Each cloud of rows lies close to a flat space through zero, with a little noise off it, and is much wider in some directions of that space than in others. After each cloud: how many dimensions does that space have?

[28 -35 39 9 -1 -47 6 -13 -32 18 -17 -1 -45 -2 13 0 36 3]
[25 0 -4 11 -16 7 -27 21 -2 -20 22 -50 23 -15 10 16 -6 -6]
[7 38 26 43 43 -60 -58 56 -35 36 39 -13 72 -71 8 38 8 36]
[-19 35 18 13 -25 30 -51 -2 26 -6 1 -37 44 -1 -13 20 -36 -18]
[-2 -4 20 51 -27 12 -26 38 5 -6 -27 -16 -5 12 -13 10 20 -10]
[10 -14 19 8 3 -11 -10 25 0 -30 -24 -18 -14 -18 -10 6 -7 -7]
[-9 -3 -24 -20 24 13 3 7 -14 14 -6 54 12 -3 7 4 -27 -6]
[29 -30 -34 15 -12 -10 -36 30 -30 -13 36 -51 13 -51 30 20 -26 -6]
[-23 16 -10 -12 18 4 35 19 0 -8 -5 34 -11 4 -6 -22 -11 -3]
[-17 6 7 23 20 -21 10 18 -37 -2 45 4 18 -25 25 14 -7 0]
[-73 59 22 20 -26 64 15 -53 39 6 25 -22 23 32 -8 -40 -37 -23]
[3 21 13 11 20 28 -19 36 47 -30 -32 -9 27 -1 -54 12 6 28]
[20 14 20 3 19 -24 -19 -29 -5 12 49 -35 25 -14 21 27 7 -5]
[18 -13 42 14 2 -32 4 -5 -28 9 0 -18 -46 -4 23 -5 12 -30]
[-7 -4 48 8 -5 -16 0 -12 -17 -14 -5 -29 -8 -25 5 -18 -26 -5]
[-31 -43 0 -17 -24 -15 38 -38 -4 -4 -50 37 -83 27 -1 -13 -8 -30]
[-44 8 17 14 -6 -25 18 -19 -15 -12 20 -16 -11 -20 17 -10 -27 -19]
[-3 7 2 -8 10 21 -7 -29 29 -15 34 -57 -1 -16 -11 14 -31 2]
[11 -17 -21 9 8 2 8 -23 20 -33 -13 -6 -10 15 20 -8 13 -41]
[21 -7 39 1 -15 10 -4 -34 -10 -18 34 -50 2 11 17 17 -5 -22]
[30 -17 -29 8 -6 6 10 42 -12 -12 -9 7 -18 11 12 -20 24 -12]
 => 13

[5 8 -13 19 8 41 17 11 -34 38 26 21 -10 -13 -30 33 22 -12]
[-5 7 -27 7 -8 33 9 18 -36 19 13 0 14 -12 14 -13 20 -16]
[2 11 -13 -7 -8 -15 -8 -3 12 2 -14 -5 14 -7 5 -15 -26 -7]
[-2 42 -18 -15 -5 -2 -3 -5 11 40 -7 11 1 -30 -84 34 -23 -1]
[9 -7 -20 35 3 55 29 13 -52 33 34 27 -6 -4 24 16 22 -23]
[9 -13 3 25 14 29 15 9 -28 9 23 12 -11 5 18 11 26 -11]
[15 -47 24 35 16 16 13 1 -19 -26 20 7 -14 32 81 -10 23 -8]
[0 36 -12 -20 -1 -26 -16 -3 26 14 -21 -7 10 -23 -51 4 -31 -5]
[15 11 22 0 19 -31 -7 -20 39 7 -9 15 -22 -2 -51 42 -36 4]
[-2 -10 5 0 -4 -3 0 -4 2 -10 -2 -1 0 7 17 -7 0 4]
[0 -9 -24 24 -10 54 28 8 -49 29 28 22 -2 -5 20 11 19 -14]
[6 15 9 -6 8 -15 -5 -9 21 8 -6 5 -10 -6 -42 23 -16 3]
[-1 -5 -5 3 -8 9 8 -6 -5 7 4 10 -3 0 0 8 -4 1]
[14 -36 11 45 19 43 25 12 -43 0 36 18 -17 21 59 8 39 -15]
[-2 -1 4 2 2 12 5 1 -7 8 9 7 -8 0 -15 14 14 5]
[16 -17 2 33 11 24 19 -1 -21 12 20 23 -13 8 29 18 2 -17]
[-4 9 -2 0 1 15 6 2 -11 17 11 9 -9 -8 -35 22 17 5]
[12 18 -5 7 13 -8 -5 2 7 15 -4 5 1 -12 -18 10 -19 -19]
[-1 -41 2 28 6 43 17 26 -54 -23 28 -10 5 23 96 -40 60 -12]
[10 -5 10 10 12 -4 0 -2 4 -2 3 6 -8 5 8 6 -4 -6]
[-2 -19 1 17 -1 35 16 5 -32 5 23 13 -11 8 20 9 31 0]
 => 5

[23 -6 14 27 -13 -30 17 -12 -11 16 36 42 37 2 52 3 -39 32]
[-86 99 42 25 38 87 -76 59 22 -76 -39 -66 14 -72 -30 9 66 -75]
[32 -46 -26 22 -14 -63 16 -9 4 28 27 26 -43 49 52 -15 -30 72]
[15 -16 -5 14 -7 -33 7 -8 4 18 23 20 -6 11 27 1 -21 29]
[23 -35 -21 -21 -6 -16 28 -13 -4 12 0 8 -12 22 -16 2 -7 9]
[-34 38 13 -11 11 49 -19 22 -2 -26 -29 -33 16 -32 -33 0 37 -47]
[-42 39 5 21 19 31 -43 39 24 -45 -13 -43 -30 -28 2 -11 36 -24]
[40 -44 -1 -46 -25 -4 55 -43 -27 47 -2 32 42 11 -37 15 -14 -12]
[78 -74 -33 10 -28 -91 53 -46 -17 67 44 62 -16 58 50 -5 -66 80]
[3 6 9 11 -3 -6 0 -5 -5 9 5 4 16 -1 13 -2 -14 9]
[-25 54 35 18 5 24 -15 15 -3 -17 8 -2 46 -32 15 6 1 -33]
[35 -71 -48 -75 -16 -6 49 -44 -11 26 -26 -2 -36 47 -75 -1 12 -11]
[1 18 15 13 2 10 1 -4 -11 7 11 10 46 -19 23 6 -8 4]
[4 21 10 48 2 -38 -21 13 7 2 25 18 -5 3 70 -9 -26 46]
[30 -23 -4 27 -11 -51 11 -21 -12 34 30 41 -2 18 57 -7 -46 61]
[-36 34 6 -6 8 38 -23 22 8 -35 -28 -32 -9 -25 -28 4 28 -43]
[6 -13 -10 -2 1 -4 0 -5 2 2 -6 -4 -20 8 -9 -3 -2 3]
[9 -14 -1 2 0 -6 9 2 1 6 0 4 -1 6 3 1 -3 5]
[-11 3 -1 10 4 -10 -9 16 8 -2 2 -4 -20 5 15 -4 2 18]
[38 -47 -26 -72 -23 6 51 -48 -21 31 -9 10 9 20 -75 9 6 -35]
[-17 48 36 21 0 29 -8 10 -1 -12 15 8 63 -40 20 10 -5 -28]
 => 3

[-11 26 25 32 51 -4 -25 3 19 2 5 -8 -21 2 18 -26 21 10]
[-23 -22 -12 28 51 29 25 20 66 -13 3 7 30 -16 3 -54 6 24]
[-14 6 -8 17 29 10 0 -11 10 7 -9 27 -18 15 15 -24 -3 6]
[0 -12 -8 0 30 26 -8 -3 43 3 1 -3 17 20 3 -14 -20 38]
[6 8 -9 -23 -30 5 13 8 -8 -9 1 -36 9 -21 -16 10 -7 -14]
[-12 -27 -1 21 27 11 13 -7 6 2 2 10 16 -5 11 -26 11 20]
[29 14 -17 3 -3 -4 -25 3 24 3 -7 39 -48 20 8 27 -8 -5]
[-5 19 15 19 60 6 -22 2 28 7 8 -8 -11 8 18 -22 21 10]
[8 19 12 -25 -17 -4 -9 13 11 -8 8 -25 15 -4 -29 22 -17 1]
[-38 -24 -7 -44 -53 1 37 -1 -11 -14 -6 -11 55 -7 -28 1 -34 -7]
[23 16 -1 11 -2 -5 4 -6 -39 7 6 -4 -32 -23 1 11 29 -21]
[4 12 4 -21 29 0 -24 3 5 11 9 -25 7 17 12 4 10 -13]
[-9 33 50 42 30 6 -35 -4 31 0 -2 4 12 32 -28 -25 -48 92]
[-40 -30 10 -7 -16 3 20 -8 4 -7 -3 6 45 2 -13 -17 -25 26]
[-36 -26 19 0 15 -5 5 17 32 -13 6 -16 46 -7 4 -25 8 6]
[-1 -7 -19 -9 -14 29 7 -20 9 4 -12 -19 12 20 -6 -7 -49 41]
[-16 -44 -8 -27 -36 -22 9 11 2 -11 5 4 13 -19 13 28 28 -47]
[-12 -48 -36 -4 6 12 17 -24 23 4 -2 61 -23 0 24 14 17 -10]
[-7 -40 -37 -39 -41 1 41 0 -12 -7 2 15 17 -25 -4 21 13 -48]
[12 18 -10 -32 -36 -16 -2 4 -16 -4 1 -6 -25 -13 -7 39 8 -47]
[1 -13 -35 -60 -12 15 33 29 6 -4 2 -21 62 3 -15 -7 -15 -44]
 => 10

[32 -69 86 32 7 36 -71 -26 50 -38 -90 5 -3 10 -19 -32 -8 -38]
[-10 20 -4 2 -11 5 49 51 -5 6 48 7 30 17 -26 0 13 17]
[-5 17 -38 -22 6 -20 0 -24 -27 11 9 -4 -21 -10 29 14 -1 10]
[17 -33 50 24 -8 22 -29 10 29 -17 -29 5 12 12 -17 -13 0 -12]
[2 5 -6 -11 9 -5 -12 -22 -4 4 -8 -6 -15 -6 9 5 -4 -1]
[18 -33 46 9 0 18 -42 -21 26 -19 -47 1 -7 1 -5 -11 -10 -15]
[-24 44 -60 -24 6 -29 25 -6 -38 23 45 -4 -12 -12 22 24 1 20]
[-16 31 -51 -26 5 -17 12 -22 -32 25 20 -4 -19 -10 25 15 -4 9]
[-10 26 -42 -20 0 -20 9 -23 -32 13 16 -9 -19 -13 23 17 -2 4]
[18 -24 33 10 11 8 -38 -25 24 -18 -43 5 -11 -1 5 -9 -3 -21]
[-3 19 -32 -26 11 -16 -6 -34 -25 17 5 0 -24 -15 27 16 -6 2]
[8 -15 34 21 -9 16 9 44 33 -15 -1 7 32 17 -33 -8 5 -3]
[7 -8 -2 -12 8 -3 -28 -47 -7 -3 -35 -5 -31 -17 21 1 -8 -8]
[2 -11 21 14 -3 13 8 22 19 -8 2 -1 17 6 -22 -8 0 -2]
[4 4 -17 -24 14 -16 -31 -63 -16 3 -24 -5 -38 -15 28 9 -11 -8]
[3 -4 -4 -14 10 -6 -32 -43 -4 -3 -28 -5 -29 -11 23 0 -6 -12]
[-36 62 -81 -27 -5 -32 68 23 -54 43 92 -6 6 -13 9 28 3 31]
[0 -2 3 2 -2 7 7 14 8 -3 6 5 11 4 0 -2 1 1]
[-30 66 -91 -38 2 -40 47 -14 -60 35 68 -9 -20 -15 35 34 6 30]
[7 -16 13 1 4 3 -27 -20 8 -13 -30 5 -14 -3 9 -4 -1 -13]
[-1 9 -15 -3 6 -2 3 -5 -12 5 7 6 -3 3 7 4 1 6]
 => 2

[-34 -3 -9 60 1 8 -24 -17 -21 37 -7 35 -1 60 57 -25 -7 8]
[-21 0 -24 29 -34 -101 8 -15 -3 13 -4 -13 10 5 -50 7 18 14]
[-17 -10 -17 -11 -44 -36 -21 26 5 -17 -11 -18 -29 -12 24 -14 8 2]
[12 17 53 2 27 29 3 7 -11 10 8 36 57 -11 9 50 -87 -21]
[-15 4 -26 -1 -34 6 33 11 -13 -25 -16 -22 -48 -6 -34 -41 53 2]
[7 -21 -20 19 -35 63 70 -5 -14 -3 7 -5 5 -31 -64 54 -19 2]
[-10 -13 52 -46 -21 44 11 6 -5 -25 -30 6 -38 -21 22 -45 -10 -27]
[23 8 58 -30 -12 16 -48 -3 19 -9 11 -5 -27 -27 92 13 -21 4]
[28 -1 28 -13 76 -13 11 43 13 24 -13 -78 -42 41 11 -6 -21 -35]
[30 17 -19 16 3 8 -1 8 40 -12 33 -31 40 -56 -33 17 65 40]
[-5 31 -51 -4 -40 -12 23 11 4 -37 20 -6 -60 -21 17 24 42 -13]
[7 -19 -17 -33 -16 -9 -2 32 22 -17 20 -17 -23 -12 -6 -20 -25 10]
[-52 -22 4 7 15 1 26 21 1 0 7 -21 -25 37 4 -35 -23 -56]
[-17 -13 3 64 -12 18 45 14 13 33 32 8 37 -9 -26 -7 -40 17]
[14 42 1 3 18 -24 20 -3 -70 5 -58 28 -31 60 -44 -39 2 10]
[0 -35 -19 -20 -7 45 -12 -33 11 -5 0 22 13 -15 8 6 24 3]
[77 36 -63 77 55 -22 -13 92 19 63 8 -23 54 9 3 41 -33 81]
[-17 36 -8 -20 -2 14 -46 18 -60 -53 -13 13 23 23 -26 -13 -11 3]
[-26 -31 68 18 1 81 66 -7 22 22 -36 -4 25 -58 6 19 11 -58]
[21 8 -12 7 -14 42 -17 1 0 -15 23 -6 5 -17 5 2 13 41]
[35 22 20 4 53 7 19 33 44 22 21 43 104 -59 -36 3 -23 14]
 => 13
